Every row belongs to one group in each of 4 separate groupings. Each group adds its own fixed numbers to the row, and there is some noise. The rows also spread widely along 18 directions, which tell nothing about the answers.
In the rows, 128 means zero.
Some rows, each with its group in each grouping after it:
[ 85,  87, 105, 143, 142, 115, 140, 130, 129, 104, 136, 123, 134,  99, 151,
 138, 119, 123,  76, 137, 144, 128, 101, 152, 143, 179,  77, 133, 140,  94,
 150, 131, 123, 115, 113, 118, 141, 130,  67, 129, 144, 110, 119, 131, 136] : j533 Dudar j990 j891
[131, 112, 145, 126, 133, 133, 150, 134, 136, 138, 114, 117, 135, 131, 122,
 133, 124, 150, 127, 114, 125, 135, 118, 118, 134, 126, 113, 147, 132, 152,
 130, 124, 122, 107, 136, 134,  98, 134, 151, 126, 147, 130, 108, 122, 113] : j543 muzu j178 j544
[127, 101, 159, 120, 122, 104, 108, 137, 131, 130, 104, 151, 136, 102, 131,
 137, 125, 125, 146, 161, 137, 127, 133, 121, 130, 136, 137, 158, 123, 121,
 128, 123, 131, 167,  91,  98, 132, 130, 116, 143, 120, 135, 151, 139, 135] : j760 Dudar j380 j378
[150, 132, 132, 156, 140, 133, 104, 131, 131, 130,  87, 103, 126, 145,  99,
 122, 136, 105, 161, 140, 134, 125, 145, 115, 116, 123, 138, 159, 143, 109,
 140, 122, 115, 102, 108, 166, 108, 111, 134, 142,  96, 125, 109, 142, 129] : j273 visag j883 j544
[140, 149, 124, 147, 173, 133, 120,  99, 120,  96, 122, 119, 129, 129, 121,
 129, 123, 113, 120, 144, 134, 108, 138, 158, 132,  97, 133, 157, 112, 145,
 110, 154, 114, 126, 148, 129, 118, 132, 131, 103, 118, 128, 112, 123, 137] : j543 muzu j990 j378
[140,  96, 122, 134, 148,  95, 133, 141, 128, 110,  97, 112, 131, 123, 133,
 160, 143, 145, 129, 138, 143, 152, 156, 139, 150, 109, 131, 167, 105, 157,
 114, 123, 118, 142, 128,  93, 128, 133, 145, 123, 160, 115, 157, 135, 108] : j760 visag j380 j891
[143, 156, 108, 154, 130, 102, 129, 121, 105, 126, 157, 146, 104, 101,  92,
 101, 133, 116, 163, 186,  97, 109, 122,  72, 156, 135, 137, 132, 142, 147,
 133, 132, 141, 158, 125,  95, 146, 109, 137, 149, 133, 132, 111, 110, 157] : j533 Dudar j640 j544
[131, 121, 121, 138, 111, 133, 113,  94, 157, 143, 144, 176,  72, 109, 112,
 111, 128,  96, 152, 120, 110, 122, 119, 126, 116,  75, 119,  89,  93, 100,
 142, 119, 125, 126, 119, 115, 150, 122, 132, 102, 104, 106,  84, 125, 105] : j273 Dudar j883 j891
[100, 104,  97, 148, 155, 156, 159, 123, 135, 114, 109, 145, 119, 132, 140,
 130, 113,  90, 111, 118, 157, 138, 131, 168, 127, 126, 114, 114, 114, 126,
 132, 129, 104, 104, 115, 155, 147, 122, 120, 138, 143, 142, 121, 152, 112] : j533 Dudar j640 j891
[140, 125, 149, 123,  98, 128, 113, 153, 140, 125, 132, 144, 126, 128, 148,
 119, 135, 121, 147, 122, 139, 113, 107, 124, 117, 149, 150, 120, 146, 117,
 141,  97, 134, 122, 107, 140, 130,  97,  92, 146, 103, 165, 131, 138, 135] : j273 muzu j613 j378
[105, 107, 110, 142, 154, 124, 146, 118, 111, 121, 157, 149, 128, 115, 123,
 131, 102, 142, 109, 148, 123, 126, 154, 118, 143, 133, 119, 124, 137, 112,
 121, 130, 134, 133, 115, 107, 143, 135, 139, 170, 141, 108, 120, 115, 156] : j273 Dudar j613 j891
[117, 138, 120, 145, 141, 117, 140, 140, 130, 122, 143, 143,  99, 113, 113,
 126, 120, 131, 144, 120, 100, 108, 123,  64, 124, 142, 108, 110, 118, 112,
 128,  97, 140, 141, 130, 106, 145, 127, 145, 145, 136,  98, 118, 111, 112] : j543 Dudar j178 j378
[129, 167,  93, 127, 145, 132, 110, 108,  96, 106, 154,  94, 128, 140, 105,
 112, 130,  93, 110, 150, 115, 123, 131, 157, 132, 130, 130, 131, 147, 132,
 131, 152, 141, 148, 164, 128, 145, 127, 104, 119, 120, 106, 134, 141, 162] : j760 visag j613 j891
[109, 123, 139, 118, 106, 132, 103, 148, 134,  95, 121, 108, 136, 137, 143,
 141, 120, 115, 134, 100, 130, 116, 120, 109,  92, 186, 109, 132, 136,  85,
 153,  94, 138, 159, 136, 136, 133, 133,  99, 134, 116, 121, 153, 150, 120] : j273 visag j640 j544
[148, 146, 111, 125, 164, 125, 151, 116, 121, 121, 136, 138, 114, 124, 132,
 137, 126, 129, 118, 139, 127, 111, 135, 141, 155,  99, 131, 124, 122, 174,
  98, 143, 112, 128, 156, 108, 129, 130, 178, 128, 149, 117, 118, 121, 129] : j760 Dudar j380 j378
[135, 132, 110, 132, 104, 122,  70, 109, 140, 127, 140, 148, 103, 119, 135,
 136, 134, 126, 122, 119, 132, 105, 114, 133, 126, 104, 125, 135, 118, 112,
 138, 140, 123, 143, 119, 106, 150, 148,  75,  86,  93, 102, 134, 134, 102] : j760 visag j990 j544
[109, 148, 143, 123, 110, 139, 129, 167, 128, 132, 170, 136, 155, 145, 125,
 120, 107, 150, 131, 133, 119, 138, 134, 110, 117, 139, 154, 119, 141, 130,
 102, 114, 152, 135, 123, 104, 122, 134, 117, 133, 125, 135, 150, 107, 141] : j533 Dudar j178 j891
[135, 101, 133, 150, 117, 128, 111, 100, 120, 122, 126, 135, 131, 139, 128,
 134, 121, 153, 138, 130, 121, 138, 160, 105, 125, 114, 143, 165, 107, 106,
 146, 124, 110, 126, 111, 127,  93, 133, 147, 126, 135, 119,  98, 123, 139] : j760 Dudar j613 j378
[117, 134, 125, 124, 126, 119, 137, 141, 119, 144, 137, 130, 116, 111, 107,
 118, 117, 114, 141, 150, 115, 124, 118,  99, 124, 142, 125, 118, 143, 131,
 130, 122, 146, 143, 122,  98, 123, 121, 150, 137, 131,  99, 128, 123, 138] : j760 visag j990 j378
[137, 109, 115, 142, 129, 111, 126, 105, 126, 117, 121, 128, 146, 124, 133,
 128, 138, 145, 107, 144, 136, 138, 137, 149, 153, 122, 133, 154, 104, 125,
 125, 145, 107, 120, 114, 123, 122, 134, 113, 123, 152, 132, 125, 127, 140] : j543 Dudar j380 j544
[155, 159, 125, 123, 160, 143, 124, 126, 124, 112, 136, 128, 134, 146, 130,
 137, 127, 131, 124, 125, 128, 116, 135, 156, 133,  92, 139, 132, 137, 156,
  99, 138, 130, 117, 159, 138, 131, 131, 146, 133, 110, 136, 123, 121, 133] : j760 visag j380 j891
[124, 121,  99, 125, 103, 128, 136, 109, 134, 136, 207,  98, 105, 146, 126,
 118, 141, 166,  85, 121,  85, 144, 118, 145, 138, 130, 106,  86, 151, 123,
 139, 124, 149,  91, 158, 109, 108, 106, 130, 108, 147,  87,  83, 108, 152] : j273 Dudar j640 j378
[144, 131, 127, 125, 108, 154, 131, 114, 128, 149, 164, 148, 108, 128, 123,
 114, 121, 146, 114, 120, 111, 111,  96, 120, 136, 115, 118, 120, 160, 147,
 137, 134, 130, 105, 134, 141, 123, 118, 116, 138, 118, 152,  90, 117, 127] : j543 visag j178 j544
[139, 121, 137, 129, 159, 101, 116, 121, 136, 110, 123, 127, 141, 119, 138,
 144, 137, 147, 111, 136, 129, 118, 143, 147, 143, 108, 125, 135, 115, 122,
 101, 132, 123, 122, 133, 106, 125, 137, 131, 124, 128, 100, 127, 115, 135] : j760 Dudar j613 j378
[152, 145, 172, 106, 110, 123, 117, 150, 146, 126, 128, 148, 167, 133, 127,
 118, 138, 154, 151, 118, 121, 143, 114, 131, 130,  97, 157, 137, 110, 150,
 105, 118, 141, 130, 130, 127, 126, 148, 109, 113, 120, 167, 150, 110, 121] : j533 muzu j883 j891
[ 96, 104, 110, 116, 146, 138, 163, 131, 132, 148, 142, 135, 135, 126, 121,
 133, 112, 129, 110, 123, 128, 158, 127, 151, 134, 122, 102,  95, 139, 121,
 129, 126, 145, 103, 132, 120, 139, 144, 149, 137, 135,  89, 116, 122, 129] : j533 muzu j883 j891
[116,  93, 143, 138, 163, 134, 133, 116, 139, 136,  92, 140, 135, 120, 114,
 144, 113, 147, 116, 123, 136, 127, 154, 128, 134, 100, 113, 150, 114, 119,
 112, 138, 110, 116,  92, 140, 133, 158, 135, 159, 135, 116, 133, 128, 111] : j760 Dudar j883 j544
[127, 178, 108, 129, 133, 126, 156, 132, 121, 113, 158, 121, 122, 120, 111,
  99, 123, 108, 123, 135, 108,  99, 108,  98, 129, 154, 126,  95, 124, 131,
 110, 121, 134, 140, 157, 114, 138, 122, 151, 142, 155, 109, 131, 112, 142] : j543 visag j380 j544
[160, 162, 153, 124, 147, 115, 115, 146, 130, 101,  95, 131, 157, 122, 132,
 133, 133, 114, 159, 129, 141, 106, 107, 116, 128, 131, 131, 158, 126, 144,
 113, 121, 120, 136, 158, 134, 107, 135, 137, 108, 107, 147, 123, 122, 119] : j543 visag j178 j544
[119, 122, 127, 125, 125, 128, 101, 137, 109, 120,  97, 118, 112, 129, 107,
 139, 124,  85, 159, 135, 127, 126, 132, 110, 116, 157, 128, 157, 138, 128,
 161, 115, 139, 193, 117, 132, 161, 126, 107, 144, 113, 135, 163, 177, 115] : j543 Dudar j178 j544
[120, 141, 119, 128, 147, 128, 142, 115, 120,  92, 148, 118, 113, 124, 106,
 128, 124, 116, 123, 123,  97, 137, 125, 132, 128, 111, 105, 132, 103, 153,
 128, 127, 137, 171, 169, 106, 143, 142, 137,  98, 154, 116, 130, 127, 122] : j273 Dudar j380 j378
[155, 129, 119, 127, 121, 111, 114, 133, 113, 105, 158, 163, 115, 115, 169,
 146, 131, 144, 137, 140, 141, 100, 121, 118, 155, 131, 145, 142, 144, 152,
 128, 120, 122, 148, 141, 100, 138, 116, 123, 137, 122, 153, 121, 128, 134] : j760 Dudar j613 j891
[127, 126, 148, 109, 124,  98, 125, 133, 133, 124, 154, 130, 110, 104, 115,
 123, 138, 124, 127, 147,  95, 119, 117, 125, 131, 137, 120, 101, 133, 130,
 120, 113, 158, 164, 132,  88, 154, 110, 116, 142, 131, 120, 143, 123, 145] : j273 Dudar j178 j378
[120, 139, 150, 117, 140, 138, 141, 156, 139, 135, 145, 121, 109, 123, 103,
 120, 119,  99, 145, 137, 115, 121, 105, 142, 115, 120, 113, 100, 170, 142,
 125, 111, 164, 129, 138, 127, 137, 102, 131, 139,  96, 126, 111, 129, 133] : j273 muzu j613 j544
[141, 141, 130, 123, 134, 144,  95,  92, 112, 121, 138, 123, 129, 144, 114,
 126, 115, 135, 118, 131, 110, 111, 152, 130, 129, 115, 139, 155, 131, 122,
 130, 148, 120, 146, 139, 143, 132, 150, 127, 141, 116, 128, 128, 138, 148] : j273 Dudar j883 j891
[145, 167, 154, 104, 138, 140, 158, 151, 139, 118, 130, 144, 128, 116, 120,
 110, 120,  84, 157, 128, 123, 117,  88, 135, 117, 120, 121, 104, 134, 161,
 112, 113, 140, 137, 170, 130, 120, 113, 166, 120, 120, 155, 111, 122, 127] : j273 visag j380 j891
[140, 129, 117, 123, 127,  85, 159, 148, 122, 130, 136, 133, 152, 112, 124,
 115, 153, 139, 144, 151, 115, 159, 115, 109, 160, 148, 132, 108, 125, 139,
 123, 109, 146, 120, 134, 101, 118, 112, 158, 138, 161, 120, 126, 109, 151] : j543 Dudar j640 j378
[128, 159,  88, 172, 136, 133, 131, 117, 113, 107, 161, 128, 116, 138, 113,
 106, 124, 122, 135, 136, 114, 126, 128,  98, 135, 129, 129, 135, 117, 117,
 136, 127, 122, 110, 144, 129, 121, 119, 121, 111, 133, 122,  91, 109, 135] : j543 Dudar j178 j891
[126, 117, 159,  97, 105, 135,  99, 129, 154, 150, 102, 126, 146, 138, 132,
 129, 125, 129, 121,  98, 126, 132, 118, 144, 107, 131, 126, 125, 119, 104,
 139, 120, 127, 122, 114, 146, 107, 147, 119, 111, 108, 112, 135, 143, 118] : j273 Dudar j990 j378
[120, 152,  92, 129, 143, 134, 143, 115, 112,  95, 173, 121, 118, 128, 120,
 123, 127, 110, 104, 131, 111, 131, 105, 159, 142, 123, 106, 114, 127, 151,
 128, 140, 142, 151, 170, 116, 158, 130, 110, 103, 140, 127, 122, 128, 135] : j543 Dudar j380 j544

New rows, each followed by its group in each grouping:
[120, 137, 125, 128, 133, 124, 131, 129, 111, 114, 156, 127, 124, 130, 118,
 131, 119, 129, 141, 141, 110, 134, 139, 109, 125, 127, 132, 131, 125, 135,
 125, 119, 141, 158, 147,  99, 125, 132, 154, 120, 136, 109, 127, 121, 138] : j760 Dudar j883 j378
[113, 107, 114, 169, 149,  96, 150, 167, 136, 133, 136, 131, 117, 100,  96,
 123, 132, 134, 141, 165, 126, 151, 122, 108, 146, 115, 107, 128, 145, 131,
 118, 114, 152, 104,  93,  91, 133, 107, 111, 132, 125, 106, 116,  97, 121] : j273 visag j990 j544
[119, 145, 116, 154, 171, 146, 127,  98, 119, 100, 155,  98, 129, 139, 116,
 117, 116, 122,  91, 144, 119, 106, 137, 160, 125, 124, 112, 133, 147, 105,
 120, 147, 128,  94, 145, 146, 116, 117, 116, 133, 113, 105,  88, 115, 166] : j543 muzu j613 j378
[143, 153, 132, 142, 136, 145, 112, 100, 131,  92, 150, 125,  94, 145, 113,
 113, 133, 128, 124, 100,  97,  94, 146, 122, 111,  97, 147, 115,  97, 124,
 119, 116, 127, 145, 135, 150, 166, 122, 101, 150, 128, 147, 140, 127, 127] : j273 muzu j613 j378
[151, 122, 122, 154, 132, 113, 103,  99, 117, 112, 154, 109, 136, 130, 127,
 128, 141, 173, 102, 160, 106, 123, 135, 130, 156, 126, 123, 173, 142, 122,
 135, 148, 119, 104, 131, 121, 100, 124, 110, 120, 128, 122,  86, 105, 163] : j533 Dudar j380 j378
[144, 143, 119, 104, 158, 109, 140, 127, 116, 103, 109, 127, 148, 126, 136,
 139, 144, 118, 131, 118, 122, 137, 125, 139, 144, 143, 118, 118, 116, 131,
 131, 117, 138, 144, 160, 139, 154, 138, 151, 155, 141, 126, 142, 138, 142] : j760 Dudar j380 j891
[136, 151, 100, 155, 172, 147, 122, 109, 113,  87, 122, 114, 117, 145, 129,
 136, 117, 107, 123, 123, 131, 103, 147, 135, 128, 132, 119, 153, 127, 122,
 133, 134, 107, 123, 153, 158, 134, 129, 136, 138, 118, 128, 109, 141, 134] : j273 Dudar j380 j891
[135, 112, 146, 133, 127, 113, 129, 136, 147, 148,  94, 124, 136, 120, 128,
 126, 129, 143, 120, 129, 138, 110, 129, 109, 138, 143, 133, 140, 122, 119,
 118, 124, 108, 105,  90, 133, 106, 127, 135, 153, 144, 119, 132, 127, 123] : j543 Dudar j990 j544
[113, 115, 144, 144, 151, 146, 115, 118, 127, 103, 136, 120, 112, 130, 124,
 136, 110, 112, 117, 147, 128, 110, 148, 151, 109, 130, 123, 143, 138, 105,
 126, 129, 131, 139, 111, 135, 140, 108, 106, 159, 108, 140, 123, 140, 148] : j760 Dudar j380 j891
[150, 144, 101, 156, 121, 116, 113, 113, 111,  97, 135, 150,  94, 131, 140,
 133, 138, 100, 176, 137, 132, 106, 143,  92, 127, 136, 158, 132, 106, 121,
 146, 107, 113, 157, 136, 119, 142, 102, 145, 133, 122, 141, 113, 139, 131] : j760 Dudar j178 j544
[145, 128, 111, 122, 126, 134, 126, 154, 149, 146, 128, 146, 148, 158, 156,
 138, 143, 156, 106, 105, 157, 140, 137, 172, 150,  90, 166, 105, 123, 154,
  85, 128, 111,  82, 108, 137, 140, 138, 111, 122, 125, 134, 162, 130, 102] : j533 Dudar j883 j378
[109, 103, 119, 116, 168, 119, 157, 142, 139, 124, 110, 156, 130, 119, 132,
 147, 130, 100, 136, 137, 155, 160, 144, 187, 133,  89, 131,  93, 111, 149,
  99, 121, 143, 132, 117, 105, 166, 124, 143, 135, 127, 119, 158, 139, 116] : j760 muzu j640 j378
[135, 128, 121, 151,  92, 142, 117, 114, 124, 125, 130,  99, 104, 148, 103,
 112, 132, 124, 145, 119, 106, 131, 136,  92, 107, 136, 139, 150, 112, 116,
 160, 114, 119, 135, 120, 143, 108, 114, 127, 126, 146, 129, 117, 139, 123] : j760 visag j380 j544
[124, 148, 103, 121, 149, 139, 145, 112, 115, 104, 167, 121, 168, 150, 126,
 127, 125, 135, 110, 125, 119, 152, 134, 164, 131, 115, 126, 101, 131, 119,
 109, 135, 143, 111, 170, 133, 127, 145, 146, 118, 125, 108, 112, 105, 160] : j533 visag j883 j544
[138, 138, 132, 102, 119, 136, 143, 135, 133, 104, 165, 130, 141, 136, 155,
 126, 138, 116, 110, 121, 129, 137,  98, 189, 135, 123, 131,  99, 138, 153,
 122, 122, 139, 123, 171, 127, 125, 109, 118, 105, 131, 157, 112, 129, 147] : j533 Dudar j613 j891
[111, 130, 152, 100, 130, 129, 135, 133, 123,  96, 150,  98, 139, 127, 139,
 144, 112, 121, 121, 139, 120, 112, 119, 141, 115, 168, 111, 133, 151, 139,
 127, 121, 146, 168, 172, 101, 113, 129, 148, 120, 138, 120, 133, 133, 151] : j533 muzu j640 j544
[118, 126,  92, 132, 151, 128, 108, 120,  98,  85, 114, 117, 149, 147, 136,
 156, 121, 125, 128, 108, 129, 146, 146, 123, 127, 160, 111, 164, 120, 108,
 161, 120, 128, 166, 153, 143, 147, 161, 120, 126, 122, 109, 147, 153, 128] : j273 Dudar j380 j378
[126, 113, 146, 117, 109, 137, 103, 123, 136, 139, 163, 129, 131, 137, 129,
 129, 120, 166,  96, 134, 115, 127, 136, 150, 129, 117, 138, 136, 142, 119,
 118, 136, 141, 128, 107, 117, 130, 129,  94, 143, 118, 136, 136, 124, 144] : j543 Dudar j380 j891
[137, 108, 158, 135, 121, 132,  95, 134, 150, 131, 125, 121,  91, 130, 150,
 153, 114, 134, 127, 147, 151,  73, 156, 133, 118, 117, 155, 157, 138, 142,
 101, 128,  99, 137, 108,  91, 108, 113, 140, 118, 115, 115, 137, 143, 108] : j533 muzu j883 j378
[153, 130, 145, 127, 126, 127, 113,  84, 130, 101, 163, 138,  94, 118, 129,
 136, 130, 136, 138, 136,  99,  99, 127, 127, 124, 103, 122, 133, 118, 127,
 137, 126, 136, 154, 157, 109, 130, 116, 148, 125, 114, 132,  86, 117, 143] : j543 muzu j380 j544
[107, 121, 121, 145, 145, 135, 137, 129, 101,  93, 147, 107, 119, 134, 104,
 133, 112, 128, 122, 145, 111, 146, 156, 127, 128, 124, 129, 164, 119, 152,
 128, 131, 139, 179, 130, 110, 149, 131, 113, 140, 160, 144, 158, 137, 135] : j760 Dudar j380 j891
[142, 148, 149, 102, 147, 123, 118, 126, 118,  87, 156, 108, 132, 137, 112,
 147, 135, 156, 126, 106,  74, 134, 125, 123, 126, 118, 102, 138, 126, 148,
 128, 112, 165, 178, 186, 120, 146, 149, 134, 124, 130, 126, 138, 119, 132] : j273 Dudar j380 j378
[103, 103, 159, 106, 137, 139, 118, 131, 109, 149,  83, 115, 134, 113,  88,
 136,  94, 115, 134, 132, 109, 132, 126,  96, 119, 154,  98, 183, 147, 143,
 161, 136, 135, 187, 114, 132, 121, 165, 138, 145, 134, 116, 151, 161, 120] : j273 Dudar j990 j378
[127, 141,  98, 156, 149, 111, 124, 125, 120, 126, 126, 133, 109, 131, 102,
 128, 132, 119, 150, 143, 120, 137, 160, 105, 135,  97, 147, 132,  97, 138,
 113, 127, 124, 142, 124,  96, 141, 133, 148, 112, 137,  93, 138, 122, 114] : j760 Dudar j178 j378
[104, 109, 110, 138,  89, 161, 116, 118, 141, 138, 140, 138, 100, 138, 143,
 116, 111,  97, 109, 111, 146, 119, 115, 151, 105, 139, 134, 118, 120, 110,
 154, 128, 104, 120, 101, 139, 122, 116,  89, 102, 124, 131, 122, 158, 114] : j273 Dudar j990 j378
[140, 116, 147,  95, 110,  95, 110, 131, 131, 125, 130, 132, 151, 119, 167,
 144, 135, 149, 120, 131, 130, 109, 125, 120, 133, 181, 135, 122, 138, 100,
 130, 110, 128, 140, 136, 103, 111, 127, 142, 144, 128, 111, 134, 129, 156] : j273 Dudar j178 j378
[115, 143, 125, 138, 121, 159, 128, 121, 138, 147,  96, 156, 120, 123, 124,
 107,  89,  88, 146, 118, 147,  89, 123,  80,  98, 150, 129, 126, 114,  96,
 134, 123,  92, 120, 112, 143,  97, 141, 167, 129, 123, 104, 110, 140, 108] : j543 visag j640 j378
[128, 119, 144, 144, 114, 132, 123, 162, 128, 103, 171, 124,  95, 136, 136,
 144, 126, 148, 141, 133, 114, 122, 130, 112, 118, 130, 135, 141, 146, 146,
 127,  96, 147, 151, 123, 102, 130,  93, 111, 133, 123, 154, 130, 124, 122] : j760 Dudar j380 j378
[162, 177, 117, 143, 156, 109,  92, 153, 118, 104,  94,  65, 117, 142,  94,
 127, 161, 118, 137, 114, 104, 111, 113, 100, 146, 133, 112, 173, 142, 158,
 141, 125, 129, 135, 161, 155, 139, 133,  94, 113, 127, 113, 142, 145, 100] : j760 Dudar j613 j891
[ 81,  74, 118, 147, 163, 124, 141, 123, 120, 117, 148, 168, 149, 111, 127,
 153,  92, 160, 112, 142, 140, 162, 159, 138, 134,  99, 108, 146, 116, 107,
 117, 131, 144, 140, 103,  84, 142, 165, 121, 128, 124,  93, 130, 106, 128] : j543 muzu j613 j378
[ 90, 101, 106, 132, 162, 105, 163, 125, 128, 128, 125, 152, 109,  86, 105,
 132, 119,  92, 132, 151, 124, 160, 119, 143, 141, 108,  88, 106, 107, 132,
 133, 131, 147, 150, 127,  82, 156, 135, 144, 114, 147,  85, 119, 125, 118] : j760 Dudar j990 j891
[125,  97, 134, 103, 125, 121, 162, 145, 138, 154, 143, 164, 157, 124, 161,
 147, 118, 170, 115, 121, 144, 141, 123, 135, 150, 136, 128, 101, 144, 132,
 109, 115, 132,  96, 122, 109, 110, 133, 167, 154, 138, 122, 115, 110, 135] : j543 Dudar j178 j544
[152, 152, 108, 117, 161, 123, 148, 134, 118, 127, 124, 131, 106, 125, 131,
 144, 130, 133, 131, 113, 127, 108, 119, 114, 159, 110, 120, 133, 136, 195,
 113, 133, 121, 133, 173, 114, 141, 143, 168, 125, 148, 119, 130, 130,  98] : j760 muzu j178 j891
[123, 111, 118, 148, 137, 125, 122, 162, 135, 158, 131, 143,  97, 111, 114,
 133, 120, 127, 129, 163, 142, 130, 121, 137, 154,  98, 124, 150, 162, 169,
 117, 139, 132, 121,  91,  95, 143, 117, 101, 122, 113, 126, 132, 134, 101] : j760 Dudar j380 j891
[140, 127, 146, 107, 131, 128, 136, 162, 136, 155, 107, 119, 139, 124, 133,
 130, 128, 133, 123, 134, 141, 119,  98, 136, 144, 146, 124, 142, 167, 159,
 123, 127, 129, 105, 124, 133, 108, 122, 134, 138, 123, 132, 129, 138, 122] : j543 muzu j380 j378
[127, 141, 141, 142, 130, 160, 110, 139, 123, 141, 134, 130, 116, 142, 113,
 116, 104, 104, 139, 155, 144, 108, 137, 145, 113, 106, 160, 151, 159, 151,
 117, 141, 124, 126, 104, 131, 116, 109, 112, 126,  94, 148, 126, 142, 134] : j760 muzu j613 j378
[116, 129, 130, 116, 124, 114, 100, 149, 142, 107, 137, 136, 143, 132, 158,
 150, 129, 117, 130, 123, 144, 124, 124, 148, 106, 149, 128, 104, 133,  87,
 119, 102, 144, 135, 137, 102, 135, 126, 108, 108,  88,  99, 139, 128, 130] : j533 visag j178 j378
[129, 110, 106, 145, 130, 106, 130, 117, 119, 123, 110, 120, 139, 124, 108,
 119, 149, 127, 138, 135, 120, 158, 134, 114, 144, 140, 124, 135, 110, 100,
 151, 118, 128, 123, 107, 141, 141, 128, 116, 146, 145, 117, 127, 133, 137] : j543 Dudar j883 j544
[ 80,  99, 104, 127, 178, 139, 143, 121, 112, 104, 114, 132, 135, 110, 126,
 157,  85,  95, 118, 136, 145, 137, 133, 141, 118, 152,  67, 146, 147, 108,
 147, 134, 132, 149, 155, 113, 129, 158, 154, 123, 120,  81, 112, 143, 125] : j273 visag j640 j891
[144, 134, 122, 141, 126, 127, 126, 112, 150, 157, 104, 129, 111, 126, 112,
 103, 130, 123, 115, 138, 126,  97, 146, 114, 132, 117, 152, 113, 107, 112,
 106, 136,  97,  93,  92, 135, 127, 123, 146, 162, 145, 103, 130, 125, 129] : j533 visag j380 j891
[114,  94, 124, 148, 116,  89, 147, 121, 133, 129, 127,  96, 106,  98, 113,
 116, 144, 130, 117, 156, 113, 126, 123,  95, 143, 169, 101, 132, 120, 102,
 146, 118, 119, 124, 108,  98, 114, 106, 129, 140, 180,  89, 111, 124, 140] : j760 Dudar j883 j544
[114, 112,  97, 155, 164, 122, 139, 129, 120, 135, 125, 156, 109, 125, 125,
 145, 107, 132, 138, 137, 134, 119, 167,  95, 136, 125, 129, 121, 127, 113,
 118, 117, 120, 125, 107, 109, 143, 134, 166, 164, 124,  89, 123, 122, 124] : j273 Dudar j178 j378
[129, 116, 159, 101, 141, 132, 137, 132, 146, 127,  97, 159, 153, 118, 126,
 130, 125,  97, 145, 135, 140, 156, 119, 178, 126,  93, 131, 121, 110, 151,
 115, 129, 135, 142, 130, 128, 133, 136, 139, 115, 118, 157, 134, 140, 123] : j533 Dudar j640 j891
[129, 115, 118, 134, 110, 122, 113, 137, 131, 147, 113,  95, 110, 141, 130,
 137, 129, 146, 114, 120, 133, 120, 146, 110, 135, 141, 142, 157, 123, 142,
 132, 130, 104, 125, 111, 114, 105, 133, 132, 122, 159,  99, 148, 148, 107] : j760 Dudar j990 j891
